The same things were measured in two ways. Each way mixes the same 8 hidden numbers, adds some noise and spreads widely along 6 directions of its own, which tell nothing about the thing.
In the rows, zero is written as 128.
Some things both ways: the first way, then the second way.
[107 144 121 161 160  77 125 102 145 109 110 131 156 125 114 170 173 151
 123 190 170]
[131 125 157 147  86  63 129 110 146 116 127 126 150  79 149 139 148]

[141 118 125 135 129 114  94  70 106 118 121 145 104 140 136 112 136 128
 172 104 124]
[131 115 146 141  86 114  92  88  60 117  79 165  76 137  65 125 133]

[155 122  82  89 123 130 154  88  83 153 130 145  71 143 172  85 138 110
 190  80  69]
[ 98 113 162 153 154 184 142 126 118 116 115 151 126 119  65 153 110]

[132 110 164 116 153 180  68 126 155 107 122 130 137  85  89  90 115 161
 134 122 150]
[104  55 193 142 130 213 148 160  87 142 157 143 153 111  98 177 138]

[189 193  94 132 118 152 131 129 116 156 111 129 131 166 164 146 138 155
 109 110 103]
[120 138  99 112  84 105 114 116 149 145 150 158 119 150 158 115 142]

[133 124 145  97 153 138  95 117 133 154  91 134 105  96 123 105 140 132
 135 110 148]
[150  94 154 142  69 152 123 128 144 148 151 156 157 109 125 157 146]

[ 74 111 114 172 146 145 119 111 144  74 140 163 153 115 131 127 127 144
 124 218 166]
[ 90 132  89  92 104 134 139 119 146 141 151 167 119 151 170 115 160]

[ 91 124  88 165 133  88 148 105 160 138 129 136 163 121 115 144 130 126
 102 169  96]
[ 81  97 124 130 115  99 116 125  99 104 161 138 139 134 124 105 148]

[ 27  66  75 126 132  92 212 137 124 101  98 185 113  97 154 156 132  92
 126 151 154]
[ 41 147 108 114 129 163 195 124 107  80 158 121 115 131 149 112 132]

[184 166 107 128 117 177 103 149  95 186  92 131 119 160 192 121 130 112
 129 106 102]
[126 131 154 102 122 168 106 114 140 144  98 153 115 123 113 162 144]

[143 119 125 185 131 139  59 147 133 166 113 137 144 100 112  94 124 148
  87 207 102]
[111  81  79  71  92 136 107 113 108 156 125 142 123 137 148 139 164]

[124 139 117 109 104 164  94 119  80 168 169 135 124 101  97  73  93 143
 109 148 103]
[130 107  97 142 133 153 122 127 151 151 112 165 141 116 124 179 148]

[166 139 125  79  97 142 143 127 117 152 132 110 126 166 149 138 100 126
 115  73 116]
[101 140  89 179 133 126 129 125 139  81 154 117 146 115  95 133 104]

[173 156 146 145 129 160  64  94 121 139 104 164  92  81  97 112 111 193
 113 143 143]
[117  92 110 118 117 236 111 132  96 142 119 181 111  85  71 177 157]

[138 116 121  98 137 147 107 160  72 199 113 147  96  76 105  94 129 126
 126 132 116]
[126  96 108 183 141 204 144 134 170 146 145 179 173  71 129 190 163]

[130 136 113 131 124 124 127 122 135 139 144 124 133 140 145 123 101 134
 120 140 126]
[136 101 124 154  92 169 100 103 120 157 131 222 114 147 106 129 168]

[130 131 107 151 112 124 167 116 154  93  79 170 117 126 127 181 134 151
  96  99 121]
[142  98 116  76 158 218 115 122 116 118 146 161 112 102 110 110 160]

[ 78 149  68 119 142 125 173 105  92 162 133 180  90  59  99 127 114 132
 134 135 115]
[146 142 112 180 124 149 106 122 226 149 179 179 172  78 140 130 139]

[109 127 103 133 111 180 123  93 125  78  93 175  99 134 182  98 124 136
 106 140 154]
[ 51 123 137 147 123 216 160 134  61  89 119 136 109 160  67 177 121]

[127 123 140  99 143 121  98 114 119 162 159 109 123  91  67  93 107 145
 153  94 109]
[175  95 140 132 104 103 103 108 149 148 144 154 140  96 139 107 142]

[115 136  92 184 186 111 129 104 173  43 160 134 166 134 123 121 176 184
 159 214 141]
[140  93 152 113 145 124 148 135 111 126 155 155 115 143 126  89 126]

[157 172  98 186 147 131  88 135 135 108 110 131 147 150 169 107 158 169
 105 207 138]
[103 119 128 113 136 139 152 107 141 116 119 123 139 109 149 141 146]

[ 92  38 115  79 112 121 149  90  90 137 143 144 106 117 118  86 137  92
 151 152  94]
[121 118  17  92  89  94 142 121 141 125 141 152 125 174 146 116 138]

[164 149 116  66 107 155 135 137  94 217 105 123  99 125 140 117 106 113
 107  70 103]
[118 136 117  89  67 116 133 134 122 136 129 114 116 141 137 153 118]

Other things, the second way, with their names:
<121>: [189 105 238 139 161 123 113 127 124 101 123  92 140 100  87 126  94]
<284>: [169  95 117  87 120 108 120 152  58 103  92 134  91 224  66 150 111]
<53>: [123 112 150 110 157 158 105 131 150 149 144 123 132 108 115 131 109]
<184>: [144 112 152  66 104 136 135 138  80 134  93 113  85 170  99 153  99]
<82>: [187 116 106 106 102  73  71 110 190 134 130 150 162 120 143 122 161]
<20>: [ 99 117 183 176  97 145 151 109 110 112 101 170 139 110 130 183 185]
<543>: [ 87 143 140  97 105  75 133 107 123  77 120  42 143  96 139 136 110]
<4>: [132 133 175 164  46  92 110  84 151 170 126 177 123 138 151 126 143]
<620>: [187 125 112 113 131  87  66 102 189 118 124 156 158 110 145 117 177]
<342>: [ 95 143 167 129 160 158 137  81 135 133  92 153 100 122 146 129 150]
<422>: [120  86  73  89 124  94 106 120 100 120 127 153 120 137 129 114 163]
<622>: [174 127 101 115 125 157 132 111 147 120 107 153 123 119 133 154 152]
<425>: [132  99 128 111  80 100 128 132 132 144 157 125 142 133 134 120 115]
<379>: [ 37 143 106 155  83  89 161 117  94  94 155 143 110 166 126 102 124]
<122>: [128 123 156 107  83 100 147 107 175 154 132 112 154 111 193 146 140]
<455>: [135 114  72 138 156 112  92 126 159 114 128 163 151 131 120 142 163]
<473>: [ 88  87 177 105  88 193 134 140  98 189 110 196 107 129 116 184 163]
<382>: [105 164 126 127 187 120 144  85 177  85 101 120 122  55 131 106 130]
<120>: [ 93 115 119 214 138 181 152 146 130 114 129 152 153  93  67 201 114]
<484>: [100 124  75 140 110 183 124 112 119 128 167 209 107 125 138 106 181]
<768>: [ 78  71 161  84 116 188 177 143 103 142 168 147 146 152 159 133 161]
<546>: [134 108 111 138  90 173 130 137 147 137 190 129 148 137 104 118  85]
<498>: [105 152 124 134 104 136 129 130 178 160 115 172 132 130 150 181 154]
<687>: [116 169 185 204 102  98  77  92 109 115 103 175  88 145  96 130 140]
<649>: [173 117 165 141  96 131  81 112 177 149 122 119 164  71 111 171 125]
<235>: [110 119 104 111 132 112 130 131 102  84 171 132 113 153  95  68 106]
<440>: [161 103 165 121 125 151 100 141 133 154 116 162 127 129  97 163 133]
<758>: [112 131 166 173 137 172  96 115 117  82 112 129 139 119  36 157 112]
<96>: [ 63 133 141 134 108 203 193 141 137 155 119 165 125  98 146 205 149]
<254>: [142 131 132 144 120 125 125 118 125 119 141 136 109 121  92 104  91]
<482>: [114 118  96 109 116 114 114 127 136 148 120 142 119 134 124 144 124]
<512>: [133 129 154 105 155 136 120 126 151 115 111 114 136  97 115 150 127]
<654>: [170 111 118  85 155 170 102 110 189 157 134 169 134 104 136 114 150]
<34>: [138 126 105 107 122  74 138 143 169 144 184 169 130 153 181  82 144]
<161>: [122 144 168  69  50  16 145 117 131 150 113 116 105 158 200 118 138]
<259>: [146 105 167 107 107  74  84 161 101 127 110 151 118 160  83 160 141]
<500>: [147 123 178  87 115 138 134 108 121 134 122 121 114 141 173 126 149]
<419>: [ 54 128 105 145 118 143 184 116 107  88 147 107 139 143 145 140 128]
<232>: [162  87 220  99 155 202 142 127 163 174 100 150 144  52 130 181 148]
<99>: [110 125 149 127 123 132 124 116 115 135 114 158 106 140 124 137 140]
<97>: [138 125 191  79  90 115 100 145 142 186 129 152  96 144 109 126  96]
<441>: [158 117  87 120 157 139 111 108 112  85 123 179 102 134  83  89 149]
<409>: [ 44 123 166 123 156 174 217 157  80  76 108 138 127 179 122 190 157]
<520>: [146  93 154 122  89 117 114 135 135 159 145 134 143 124 131 146 122]
<203>: [103 139  65 113 142 153 130 110 138 116 140 180 102 104 128 104 157]
<283>: [144 135 112 207 127 112  80 121 160  98 165 103 163 100  62 124  69]
<652>: [131 128 141 146 111 143 133 121 114 128  99 162 107 134 100 165 133]
<321>: [144 124 180 125 126 144 116 116 149 124 129 129 138  93 126 139 139]
<597>: [103 124 165 106 136 201 165 112 126 143 116 109 107 106 111 138  82]
<74>: [130 104 187 190 151 175 118 119 174 117 117 130 192  56  92 196 140]
<137>: [137 120 143 123 122 141 132 121 173 139 147 118 156  85 141 140 121]
<210>: [200 102 197 128 189 185 103 114 137 102 124 124 128  43  71 112 114]
<72>: [106 150 136 122 158 170 116 108 145 115 133 152 106 141  98 100 113]
<156>: [129 115 110  86 129 151 125 114 135 149 107 130 114 116 127 146 125]
<214>: [120 107 141 108 127 141 130 145 138 137 141 121 142 128 118 150 114]
<140>: [111 115 141 153 139 138 130 114 154 130 139 151 149  89 141 142 155]
<471>: [123 124 124 110 111 142  95 129  87 110 106 125  95 118  67 149 116]
<712>: [136 125 178 136 135 141  97 114 128 120 126 146 117 100  93 116 127]
<608>: [134 108 166 100 118 105 132 133 119 135 136 108 126 122 123 122 101]
<759>: [122 112 149 120 104 101 110  99 119 142 115 154 117 133 150 121 161]
<197>: [125 139 119 182  87 113 120 130 148 131 164 160 135 138 110 130 112]
<277>: [150 107 188 144 154 171 169 117 176 131 109 121 176  66 161 191 153]
<615>: [133  85 176  84 118 147 104 119 138 156 116 173 144 141 144 148 188]
<679>: [142  73 191 121 104 154  85 122 111 130 140 170 155 150 102 135 173]
<598>: [149  90 120  88 122 183 123 120 115 138 130 136 123 116 117 140 134]
<523>: [106 133 151  48 165 159 164 115 169 116 148  77 139  59 183 106 129]
<689>: [144  76 149 106 144 169 138 157  80 117 114 126 122 119  69 171 114]
<547>: [157  94 123  81  89 105  87 140 143 150 154 147 143 145 120 118 134]
<185>: [147 112 177  42 133 183 118 154 100 149  87 102  89 140  71 172  83]

Some of these things the first way, each followed by its name:
[ 85 116 118 178 129 177  80  95 118 116 151 154 167 114 102 104 142 125
 109 231 123] | <455>
[113 175  83 121 119 151 107  77 117 142 162 153  86  63  96  51  63 179
 107 129 104] | <283>
[ 19  95 148  91 118 153  94 150 116 136 153 129 152  51  84  76  66 120
  84 160 187] | <277>
[129 111  96 121 138 126 140 102 138 170 109 138 120 116 117 116 150 109
 135 132  73] | <547>
[151 113 144 127 139 160 103 152 145 125 155 103 161 153 144 129 104 139
 134 142 140] | <654>
[175 149 147 103 128 167  76 151 101 176 135 105 135 135 121 112 120 130
 147  84 116] | <140>
[177 198  68 107  98 150 136  97  80 198 113 137  93 137 141 101 124 132
 114  67  54] | <512>
[133 162 104 125 105 133 117  87 114 130 111 141 113 132 140 111 120 141
  99 119 125] | <74>
[ 51  99 128 113 113 128 123  57 155  75 198 131 157 100  70 106  70 144
 123 166 151] | <441>
[ 68  99  79 115 103 151 186  94 113  82 154 170 104 132 163 116  77  97
 156 102 116] | <72>
[140 182  91 107  91 164 146 115  88 161 151 129 138 155 153 133  95 127
  95 135 127] | <498>
[120 152  92 172 134 159 104  78  95 137  57 185 112 117 126 119 210 107
 142 147  89] | <620>
[126 144 105  98 154 149 146 122 118 149 180 110 157 121  93 127 136 134
 155 127  96] | <34>
[155 124 103 103 116 172 148 107 107 122 112 152  92 143 162 118 126 129
 138  90 100] | <185>
[142  91 169  54 124 155 132 165  90 160 140 116 126 144 143 157 104 111
 146  93 174] | <96>
[132 131  75 165 180 109 120  83 105 111 104 160  95 136 176 100 200 128
 195 182 113] | <379>
[ 94  85 147 189 178 130  69 199 139 145 116 120 195 131 150 136 152  91
 154 220 161] | <759>
[ 95 108 113  64 122 128 172 125 111 152 156 124 126 117 125 139  93 107
 141  99 131] | <197>
[143 114 115  94 142 142 137 116 156 104 125 131  91 115 154  92 100 166
 127 108 139] | <546>
[126 209  91 123 106 111 130  75 128 101 165 116 130 142 150 109  76 181
 101 104 148] | <4>
[ 91 142 104 120 141 132 128  51 180  84 200 120 145 102  95  87  71 177
 123 158 127] | <235>
[124 148  87 157 145 145 116 142  99 152 128 150 128 122 151 105 137 123
 143 161 104] | <99>
[134 168  78 117  83 129 155  48 139  97 104 152 103 173 191 126  97 127
  97  86 119] | <758>
[128 141  96 162 134 142 110 116 126 116  86 173  96  88 129  95 145 173
  99 149 111] | <598>
[135 152 116 179 152 135  83 128 135  74  96 144 142 142 166 117 176 169
 127 191 174] | <122>
[171 152 133 132 143 152 112 173 117 178  95 136 129 123 133 161 127 144
 126 108 133] | <484>
[113 188  83 137 126 135 134 122 126 160 107 148 122  96 130 121 109 138
  96 118 123] | <321>
[199 150  94 114 130 122 150 148 125 108 138 121 101 168 203 107 101 174
 136  89 125] | <597>
[157 184  71 157 144 111 180  93 171  93 175 118 164 182 167 178 114 174
 123 169 124] | <97>
[131  88 127 105 145 143 122  96 119 128 118 144 109 109 101 106 157 132
 150 134 107] | <689>
[ 80  67 130 147 134 125 130 117 143 117  90 143 164 142 140 159 176  70
 136 174 139] | <82>
[ 89 128 127 145 136 134 125 142 146 107 121 153 135  86 108 138 100 152
 111 127 161] | <523>
[ 93  79 146 127 149 150  94 108 124 123 153 142 135  94 103 108 101 121
 165 171 156] | <473>
[ 44  84 129  85 138 120 133 120 101 155 155 122 152 108 103 116 120  66
 166 128 149] | <161>
